The rows of a group lie close to one hidden flat surface of 12 dimensions, which passes through zero. Surfaces can cross.
In the rows, 128 means zero.
Known rows, each followed by its group:
[158 121 124 131 120 146 141 156  86 156 166 131 137 164  67 100] -> Q_671
[127  82 184 131 109 110 112 115  96 155 120 129 118 149 114  84] -> Q_495
[124 129 135 161 125 169 136 132 102 112 123  89 147 162 126 134] -> Q_544
[117 176 134 110 136 127 149 171 160 154 135 133 102 137 170 167] -> Q_671
[110  83  65 118 182 138 117 175 187 170 128 151 165 126 147 152] -> Q_495
[104  93 154 159 164 118 171 139 145  82  86 103 103  57 106 143] -> Q_544
[127 116  70  98 157 122  74 108 185 156  77 163 175 133  94 106] -> Q_956
[ 97 121 143 166 155 228 113 112 111 155 150 115 105 124 143 121] -> Q_956
[153 206 127 116  96 145 171 122 137  88 142 105 136 141 127 151] -> Q_544
[125 128 174 103 119 169 146  25 135 185 131 102 100 117 161  90] -> Q_956
[121 134 110 115 132  88 127 142  94 155 145 121  82 106 126 129] -> Q_544
[165 127 140  85 116  78 155 146 118 151 112 129 176  99 126 110] -> Q_956
[107  98  37  99 132 100  94 128 154 129 169 148 151 101  90  81] -> Q_495
[105 122 161 108 122 136 137 192  87 181 171 133 140  95 116  90] -> Q_495
[128  83 167 142 147 166 108 169 129 152 134 142 132 147 117 159] -> Q_544
[ 97 148 139 104 130 119 196 136 117 167 149 116 147  66 156  85] -> Q_805
[162 116 144 153 159 160 162 200 103 167 119 110 131 122 173 129] -> Q_805
[109 115  59 170 168 162 131  89 132 104 123 152 193  99 150 125] -> Q_495
[142 118  90  96 152 159  80  95 184 177 129 156 144 159 138 168] -> Q_671
[ 92 142 127 139 138 192 120 111 143 133 158 117  96 100 172 128] -> Q_956
[105 163  55 161 155 141  95 104  98 110 128 125 100 108 158 141] -> Q_671
[128 133 138 113  93 131 140  76 119  99 141 132 191 105 101  82] -> Q_671
[113 115 158 126 116 152 127 125  56 157 134 104 193 135  86 112] -> Q_805
[ 81 186 197 114  75 149 169 147 167 101 144 121 119 134 135  79] -> Q_956
[121 203  95 125 120 167 132 122  98 134 155 147 153 101 101  77] -> Q_671
[120 137 128 108 128  85 154 113 140 100 122 106 145  81 197 203] -> Q_956
[154 147  96 131 152 121 164 136 166  89 117 120 129 103 138 188] -> Q_544
[183 177 116 103 155 116 133 119 129 165  84 178 165  98 135 143] -> Q_956
[139 141 125 158 140 159 127 128 178  88 110 134  68 116 151 106] -> Q_956
[132 112 153 144 118  90 133  86 131  84 105 113  77 142 112 164] -> Q_671
[114 131 116 137 141 180  81 113 114 147 133 135 131 132 113 130] -> Q_671
[135 107 194 148 124 142 137 126  83 143 111 130 158 137 129 124] -> Q_495
[ 69 120 142 124 100 156 135 197 167  95 155  96 156 133 121  98] -> Q_671
[134 145 124 154  94 128 177 100 158  46 145 145 180 133 167 100] -> Q_544
[188  93 140 137 110 131 112 130 118 141 145 130 105 172 170 113] -> Q_544
[153 133  83 131 169 184  74 124 142 148 104 109  97 124 131 162] -> Q_495
[163  90 160 143 112  78 172 159 115 133 131 163 129 183  55  78] -> Q_671
[174 133 157 108 126 137 146 134 131 171  96 100 145 178 136 154] -> Q_495
[147  95 108 146 181 109 126 150 137 157 102 174  73  80 116  92] -> Q_805
[ 56 140 145 108 127 146  69 138 139 147 119 116  98 125 100 135] -> Q_495
[141 106  81 120 129 102 124  94  82 127 142  79 116 110 118 144] -> Q_671
[149 155 120 196 144 150 171  92  90  99 133 133  79 149 149 139] -> Q_805
[117  96 137 118 127 135 146 178 182  82 127  99 187 151  90 202] -> Q_805
[174  91 144 178 145 148 172 132 100 100 128 128 149 101 168 124] -> Q_805
[119  90  77 116 125 111 115  85 125 132 118 122 224 142 130 103] -> Q_544
[108 132  84 180 127 108 178 121 116  71 175 162 130 119 142 103] -> Q_495
[155 118 135 166 126 133 145 149 102  85 167 182 174 111 169 154] -> Q_956
[172  90 154 143 133  92 134 167 117 134 108 143  88 161  56 115] -> Q_805
[140 120  83 131 146  92 102 159  89 142 141 152 119 118 110 147] -> Q_956
[ 75 138 112  86 144  92  97 125 167 171 103 172 134  85 126  97] -> Q_956
[204 159 137 121 109 148 187 160 145 125 162 137 137 139 172 111] -> Q_495
[ 93 134 110 184 165 172 141 182 118 124 152 127  82 154 121 166] -> Q_805
[120 122 186 112 126 112 115 162 112 136  95 120 123  68 142 124] -> Q_805
[139 156  46 100 137  63 153 115  96 163 164 130  96  93 144 111] -> Q_671
[113 127 156 140 162 174 124 190  93 137 102  91 154 110  90 188] -> Q_805
[117 148 106  85 120 132 148 157 126 144 163  66 142 121 122 175] -> Q_805
[130 153 185 140 114 123 139  88 139  89  91 134  92 141  84 149] -> Q_671
[100 128 170 139 119 155 111 110 141 119  93  99 141 176 151 155] -> Q_544
[100 134 153 159 119 173 100 119 106 138 115 105 131 179 183 125] -> Q_544
[ 90  57  79 156 153  97 161 114 174 119 150 142 137 145 161 117] -> Q_805
[105 110  95 136 141 121 111 153  92 143 158  91  86 103 177 150] -> Q_671
[152 120  55 107 134  65 148 137 149  82 143 103 120  89 124 175] -> Q_495
[147 111 209 194 110 182 119 125  74 100 128 128 110 178 129 131] -> Q_544
[ 97  98  98 118 141  85 114 132 115 155 108  72 103 150 123 156] -> Q_544
[148 149 166 175 134 145 163 101 163 101  90 208 138 144 118  76] -> Q_805
[142 116 119 135 139 120 121 200  99 129 106 104 135 125  81 113] -> Q_956
[ 73  88 131 163 141 146 105 119 158 100 130 186 179 132 120 119] -> Q_495
[191 143 126 113 124 113 145  88 139 139  77 106 139 201  87 154] -> Q_956
[105  60  90 172 139  95 153  96 142 102 127 129 153 184 143 125] -> Q_495
[113  93 136 147 143 109  73 106 113 150 107 160  91 152 123 132] -> Q_544

New rows. What belongs after each?
[141  45 154 123 111 110 163 112 186 133 132 112 138 176 141  93] -> Q_956
[171 176 119 121 113 114 143 107 101 156 168 151  56 166 120 132] -> Q_956
[ 92 139 136 108 106 127 162 199 146 121 146  89 153 132 104 106] -> Q_671
[170 113 149 135 116 163 144 141 121 116 159 156 170 135  69 106] -> Q_544
[126 145 101  86 135 112 101  74 188 133  64 108 156 155 106 171] -> Q_544
[ 93  98 157 114 121  83  97 143  88 138 106  89 105 135  82 157] -> Q_805
[107  57 127 164 151 145 110 141  87 131 124 100 164 125 166 149] -> Q_805
[134 131  81 138 130 105 107  91 110 128 114 124 115 153 130 124] -> Q_544
[159 219  86 137 152 157 126 108  91 126 122 139 107 102 131 167] -> Q_544
[128 139 142 116 104  79 137  80 132 105 112 136  92  99 109  74] -> Q_544
[146 179 121 120 118 130 140  66  89 100 114 104 127  76 118 129] -> Q_671
[160 158 129 130 135 124 148 181 133 100 148 178 141  97 107 162] -> Q_495
[161  68 140 161 139 134 139 127 108 106  98  74 124 141 118 134] -> Q_956
[ 93 128 171 114  94 136 156 152 145 112 158 109 174 139 161 143] -> Q_671
[137 168 138  92 114 131 138 102 136 146 108 136 213 158 113 157] -> Q_956
[102 148 178 137 120  72 183 153 139 104 109 140 124 159 126 186] -> Q_495
[104 160  84 152 133 120 125 115 160  63 125 121  94 154 118 187] -> Q_495
[131  75 109 122 128  84 119 122 127  95 128 119 150  93 113 147] -> Q_495
[ 98 154 108 131 132 118 169  86 101 145 104  47 118 153 163 152] -> Q_495
[135  95 120 140 113 119 120 140  98  93 138  80 117 114 115 110] -> Q_956
[167 171 127 132 118  98 150 126 121 100 141 136  42 128  94 141] -> Q_544
[197 128  97 106 124 111 141  77 153 107  94 110 177 114 178 144] -> Q_544
[110 104 163 143 134 115 140 150 157  92 113 148 135 112  93 139] -> Q_805
[115  70 105 120 136  60 108  65 141 109  88 147 172 133  90 154] -> Q_544
[135 124  76 182 180 189 108 134 118 123  98 110 146 160 162 184] -> Q_544
[148 194 162 136 119 150 127  81  66 111  95 106 122 101 110 148] -> Q_495
[134 168 130 153 128 145 113 117  90 131 132 143  64 136  99 100] -> Q_544
[146  67 128 194 149 150 113 116 124  92 109 165 155 180  84 133] -> Q_805
[157 135  81 104 152 155 115 109 213 126  97 157 167 123 104 122] -> Q_544
[115 112 157 143 107 127  76 116 121 120 122 149 115 129 200  99] -> Q_805
[ 78 124 159 126 123  83 110 140 173 122  81 130  96 175 133 153] -> Q_805
[116 102 116 139 105  80  99 137  92  94 165 175 131  86 122  77] -> Q_956
[ 45  88 191 130 120 115 145  75 151 132 124 124 133 117 168 133] -> Q_956
[110 125 131 151 129 152 106 143 103  98 118 105 125 102 113 112] -> Q_956
[101 138 131 106 137  94 105 132 128 140  94 166 158  56 125  89] -> Q_956
[152 156  70 106 134 111  78  91 149 157 115 156  99 165 141 130] -> Q_544
[133 124 125 137 124 100 119 172  92 106 134 142 138  73 129 105] -> Q_956
[136 127 142 121 121 134 161 178 123 128 129  85 162 152 124 161] -> Q_956
[120  81  92 166 149 166 141 147 159  99 143 149 201 131 133 107] -> Q_544
[130 173 145 106  99 114 171  97 125 146 132 138 142 155  95  88] -> Q_805
[104 105 107 119 171 133 133 170 147 179 113 135 143 113  92 123] -> Q_805
[160 117 142 132 129  71 113 135 110 128 156 187  76 138 147 193] -> Q_544
[ 55 152 114 128 151 134 175  98 119 137 136 112 143  62 155 135] -> Q_805
[106 198 106  90  79 113 124  67 168  66 123 108 154 136 106 135] -> Q_495
[176 121 127 132 129 128 167 210 125 104 128  80 143 131 135 154] -> Q_956
[ 75 123 127 122 126  88 127 134  93 146 125  83 129 126 195 165] -> Q_544
[188 203 149 120 109 131 166 149 124 117 121 104  77 171 103 164] -> Q_805
[ 63 141 104 133 118 113 119  59 108 147 110  88 107 168 120  95] -> Q_495
[121 147 120 124 148 107 106  84  85 157  80 106 112 157  80 178] -> Q_956
[128 127 129 110 116 107 134 123 206 100 108 148 150 162 122 137] -> Q_805
[ 70 146 138 103 140 125 124 124 152 165 109 127 138 139 122 155] -> Q_956
[131  81 116  97 158  59 148 113 179 109  67  88 118  98  74 193] -> Q_544
[140 176 137 120 109 129  91 164 156  94 147 161  55 145  75 150] -> Q_495
[ 65 165 125 104 113  81 138  79 172 139 100 126 111 166 152 129] -> Q_805
[140  74 148 154 161 145 118 168  89 164 115  93 107 157 125 174] -> Q_495
[ 99 140 110 146 126 160 106 114  73 130 175 119 132 157 119 179] -> Q_956
[124  63  98 119 101 122 115  85 112 119 182  53 105 159 132 132] -> Q_956
[ 90 113 184 156 135 137 112 156  90 114 109 108 117  80 183 151] -> Q_805
[137 132  89  95 145 152 146 154 153 156 127  92 177  88 179 124] -> Q_544
[118 146 103 187 159 175 134 114 154 117 121 158 101 173 158 135] -> Q_495
[139  85 154  97 109 104 130 123 166 129 120 161 196 103 134  68] -> Q_805
[156 131  67 101 160 145  84 102 152 175  78  97 114 154  95 135] -> Q_544
[115 141  87 140 154 148  97 102 110 145 127 143 107 131  75 133] -> Q_805
[151 139 150  73 118 106 129 137 149 156  74  97 176 141 106 151] -> Q_805
[ 86 135 115  49 110 118 112 106 162 174 123  71 139  89 127  85] -> Q_956
[120  59  97 129 156 107  95 146 138 146 111 127 114  87 122  81] -> Q_956
[142  90 127  98 127  91 155 178 184 133 158 136 122 102 149 136] -> Q_544
[138 113 146 139 117  96 145 129 119 116 144 170 143 126 146 130] -> Q_956
[138 125 143 132 120 149 114 162 129  93 127  91 140 133 149 192] -> Q_805
